There are 5 ways to turn a row about zero (a turn may also mirror it). The second row of each pair is the first, turned, with some noise. The first 45 pairs use one turn. New pairs use 3 turns, one after the other, and a turn may come again.
Known pairs, each followed by its turns in order:
[  8  -6   5   7  -5   6   8 -10]
[-9  0 13  0 -1 -6  8 -1] : femam

[ -5   8  17   3 -20 -14  20  10]
[ -3 -27  13  -6  11 -18   8  -8] : doda

[10  3 -9  3 -3 -8 13 17]
[  7   5  -1  -9  -2 -11  -8 -21] : Meb

[18 15 10 16 14 14 13  1]
[ -8 -30  -1  -6   0 -19   3  -8] : Meb

[-11  16  -8  14   4  -5 -18  -5]
[-10   3  -9  22   3  -1  12   9] : doda

[  4  -6  11  18   5 -18  -9  10]
[  3 -15   5   1   6  -8 -18 -18] : femam

[ 10   1  -6  19 -17   2 -13  -5]
[ -4   9   4   1  -3 -29  -6  -1] : femam

[ 5 15  9  3 -9  9  3 -1]
[ 9 -6  4 -1 -4 -2 17  2] : doda

[ 16   8  -2  13 -12  -7 -17   6]
[ -8 -14  -5   0   4  16  13  16] : doda

[ 16 -17  -1  17   8  10  17  -4]
[  5  24   5  16  18   2   6 -10] : vus

[ 16  13  -1   4  -2 -18   6 -13]
[21  3 -9 -4  0 12 13  8] : vus

[  1   1   7 -11  -5  -5 -15   3]
[  8  -6   3  10  -4   7 -13  -8] : besi

[-15  -1   1  19  -3 -14   9   9]
[  0 -13  10  -5  22  12  -3   1] : vus

[  7  17 -10  19 -20  17 -13  -5]
[-17   0 -13  -5  -5 -10 -28  17] : besi

[-13  15  -6 -15   7   2 -14 -12]
[ -7 -13 -16  -6 -10 -19   4  13] : vus

[ 10 -11  -5   9  -5   2  -4  20]
[ -2 -12  10   1   0  18 -12   7] : doda

[-16 -19   0  -5  -4   1  13   3]
[  5 -17  -1 -15   0   3  18   5] : femam

[  0  -3  -1  10  -7  10 -17 -11]
[ -6   5  -4  10  -8   4 -12  17] : besi

[-20  -8   9   7 -11  16  -7  18]
[ 13 -24 -12  11  -1 -17   9   8] : femam

[-20   6 -15 -16  -1   9  -6 -20]
[ 0 13 -8  7 -3 -3 -8 32] : Meb

[ -6 -20   5 -16 -16  12   5  -5]
[ 15  12  15 -12  16   3  -5 -13] : doda

[  8   7  -5   0 -11  19  -8 -15]
[ 2 -9 13 -8 -9 -5 -5 22] : Meb

[-19   3  10   4   4   8  -2  11]
[-13 -12   5  -8   8  -8  -5 -11] : vus

[ 13  16   4   7  -9 -20  -5  -5]
[ 17  -1  -7 -17  -4  18   9   7] : vus

[-10   6  -6  10  -6 -20 -15   9]
[ -5  15  -1   8 -22  10   1 -12] : Meb

[-15 -17   5  18   8  16   8  -1]
[ -3  15  -5 -10  -1  15  16  20] : besi

[-20   3 -19  -5   2  -4   2 -19]
[ -8  20  -8   9  -1 -10  -4  19] : Meb

[  9  20   7  11  12  11  -4 -17]
[-10   0  -7   0 -29 -13   2   7] : besi

[-11  19  13 -13   0  15 -19  16]
[  4  -7 -22  28  -1   3  -9  15] : femam

[ -4 -19   5  -9  11 -18 -17   2]
[25 -4  7 18  1 12  5  0] : besi

[ 12 -18  -2  -4  12  19  16  14]
[ 21 -11   5   2  23 -15   3 -11] : Meb

[ 18  12  20   8 -12  16   2  11]
[ 11 -19  15  -6 -13  10  21   2] : doda

[ -5 -16   0   9 -15  -4 -12   5]
[-17   4   7  -2   1  17  -7   6] : vus

[  5  -9   7  -4   4 -11  10   3]
[  4   0  -3   5   9   2  14 -11] : besi

[ 19 -20  -5 -13 -15 -19  -3   4]
[ -4 -12  -7 -25  18  14 -13   3] : doda

[ -8 -13   1   9  11  -4  20   4]
[  5   8  -4 -11   9   4  25   3] : besi

[-20  -9  -3   0  12  14  15 -20]
[ 14  -2  15  -6 -18  12  22  10] : femam

[ -5   3  -3 -13  11  11 -17  -1]
[-12  -1   0  -4 -11 -20   3   6] : vus

[17 12 16 -9 -3 11 17 18]
[  8 -26  -7 -16   9   1 -16 -14] : Meb

[ 19 -15  11 -19  -2  -5  -1 -19]
[  2   7  -6  22 -22   9  17  -2] : vus

[  8 -17  -4  -7  15  16  11   6]
[ 10   8   7  -8 -16   7 -21  -3] : doda

[  9  -5  12  16  20   3 -10  10]
[ 13  -6  12  16  13  -3  -9 -14] : femam

[-11   9 -16  -7   1  -2  -5   1]
[  5  11 -10   8 -10  -2  -7   8] : Meb

[  5   1   1  10  -7  -6   2 -18]
[ -5  11  -7  10  -1 -13   1   3] : besi

[-19   6  -2   1 -15  17   3 -16]
[ -2   0  -2   2 -25  -7  12  19] : femam

New pairs. What belongs after each?
[-12  10  -3   2 -10 -20  10 -12]
[ -2 -14  -4  -1  -7 -10  24  -8] : vus femam besi

[-20  13  20  -5 -16  -6  19 -20]
[-18  -3  -4 -24  -6 -28   9  11] : doda besi doda

[ -7   1 -13  18 -17  -1  -3 -16]
[ -6   2  -6 -11  21   9  21   2] : doda vus Meb

[ 15 -19  16  -4   7  18  -5 -19]
[-22 -17   3   1   9  18  10 -23] : besi doda Meb

[ 19  19 -16  -8  -1   2 -14  15]
[ -4  -4  16   5 -29  13   2  12] : besi besi doda

[  3   5   9   0   0 -16 -17   1]
[-11  -1  -3   9  -1 -10  15  -6] : femam Meb femam

[ -6  -9  19 -15   3  16 -17   3]
[  3   5  13 -20  -4  15 -19   5] : besi besi besi

[ 18  -1 -16  19  -4   2   4  19]
[-15  -8   1  10   1  25  -3  17] : doda vus Meb

[ -9   9  -7 -20 -15  11   4   7]
[-17   0   2  16  -8 -19   4   6] : besi besi femam

[ -3  -3  -5 -15   4   8  11 -14]
[ 12   2  13  -4  12  -4 -12   6] : femam Meb femam

[-20  17 -16  -7 -20   1 -10   6]
[ 13 -11   5   9   1  12 -25  19] : Meb besi besi

[-6 -9 -7 -8  5 -7 -7 15]
[ -2   8  -3 -11 -12  -6 -14   6] : femam doda vus

[  9   6 -13  14 -15  19 -12  13]
[31 11  3  3  0 15  6  0] : Meb femam besi

[-16  -2  -4 -19   5 -14   0 -13]
[  5   2  18  -3 -10  -2   4 -22] : Meb doda Meb

[-8 12 -2  7 18  4 -5  5]
[  8  10 -15  15   3  -4  -1   1] : besi femam Meb

[  3  15 -17   4   7   9 -13  -7]
[ -9   9  -3   1   3  15 -17  13] : vus doda doda

[  5  14   0  15  10  -1 -13  11]
[ -6  11  19 -15   8   2   1  -5] : vus vus Meb

[ 19  -4  12  -8   6   8  19 -11]
[-18   5  17 -11  -1  -4 -11 -17] : femam besi besi

[  3   7  -6 -16   8   5 -17   1]
[ 6  8  9 14 -9  3  3 16] : besi besi doda

[  2 -10  14 -11   7   9   4 -20]
[ 16   3 -18  11   8 -15   4   2] : besi besi doda

[  6   4   0 -11 -10  18  14  14]
[ -6  -2 -12  10 -18  15   4 -11] : Meb femam doda

[ 12   6   9  10  10 -15  12   2]
[  6  -1  -6  15 -17   1  15   3] : doda Meb doda

[ 20  17  16 -19 -18  16   0   2]
[ 26   0  -7 -22   4  21  -1  11] : doda doda Meb

[ -4 -20  -7  -1 -20 -10   9  -3]
[  8  -1   2  13  -5 -27   1   1] : Meb femam femam

[ 14 -14  16  19   8  18 -17   8]
[ -2  12  22 -21 -13   9 -21   0] : doda besi besi

[ -5  18   2 -14   6   4 -12  20]
[-18   4   6 -20  -3  13  -3 -15] : femam Meb Meb

[ -3 -18  -6 -20   2   5 -20  20]
[ -1  -7   9  27 -17  15   9   0] : Meb Meb vus

[  7 -16  11   5 -17  11 -15   6]
[  1 -14   8  13  -2  -7  17 -20] : doda femam femam

[ -8  -5 -20  -4 -14 -12  16  11]
[ 7 24 11 15  8  3  5 10] : doda doda doda

[12 -4 -1 20  2  7 15  6]
[-10  18 -18  -2   4  10  -9   0] : femam doda Meb

[-11  10   9  15  15  -6 -19   6]
[ -3   9 -27  12 -12  -6   0  -5] : besi femam Meb

[-10   2   9  10   7 -15  13   5]
[ -7  17   1  15   0   0  -7 -12] : doda besi femam

[ -3 -11   5 -13  -6 -20 -13  12]
[  2  -3   6  12  23  -5  -1 -16] : Meb besi doda

[-14  13   9  13 -18  -3   2   3]
[ 12 -16   4   3 -20   8 -10   1] : Meb besi Meb

[ -5 -17 -17 -14 -18 -14  13  12]
[ -4 -10  11   4  24 -17  -2 -22] : Meb vus besi

[-5 -2 18 12 14 16 -7  3]
[ -8   9   8 -13 -20   3  14   3] : besi Meb vus

[ 15   4   5 -14 -14  -1 -13  -3]
[  6  13   2   1 -24   0  -1  -4] : femam besi vus

[ 7  3 10  9 10 16  7 17]
[-21  -2  -6 -13  -8  -1  -7 -13] : vus femam vus

[ -9  15  10   1 -19  -9  16  -8]
[  3  -5  10  -2  28   4  -5 -13] : femam femam besi

[-10 -19  10 -13  -5   8  10   1]
[  1 -21  -2  10 -16  -2   3  -9] : vus Meb femam

[  1   7   4 -20   7 -18 -15   9]
[ 27   1   1   4  -3 -14  -1 -13] : besi doda doda

[  3  18 -12 -16  15  20   3  -6]
[-17   1   1  -4 -27 -12   0  13] : besi besi besi

[ -6  -9 -16  -3   7   7 -14 -12]
[ -7   4   3   2  -7  23 -11  10] : doda Meb vus

[-20  11  -2  14  -8  -5   2   2]
[ 16 -10  15  10 -11  -3  -9   1] : femam vus Meb

[ -9  -6  -3 -10  -5 -19  -1 -14]
[  1 -10  -2   7   5 -12  -8  22] : doda Meb doda

[-10 -12  -5  -3  20  -3  17   9]
[ 21  13  -3   2  11   2 -15   4] : vus besi vus

[  8  -6  12  -4  -6 -18  15  -7]
[ -9  -1 -14  -4   2  -4   9  21] : Meb doda doda

[ 13  12 -14  -7  11  -6  14  -9]
[23  6  4 -2 19 -1 -2 -1] : doda doda femam

[  2  11   5  -8 -16  -5   2   3]
[-2  8 -4 15  8  7  4  1] : vus doda femam

[  0  -2  -2  -7 -10  -3  13  12]
[  3 -15   0   2 -15   7   1  -4] : Meb femam Meb

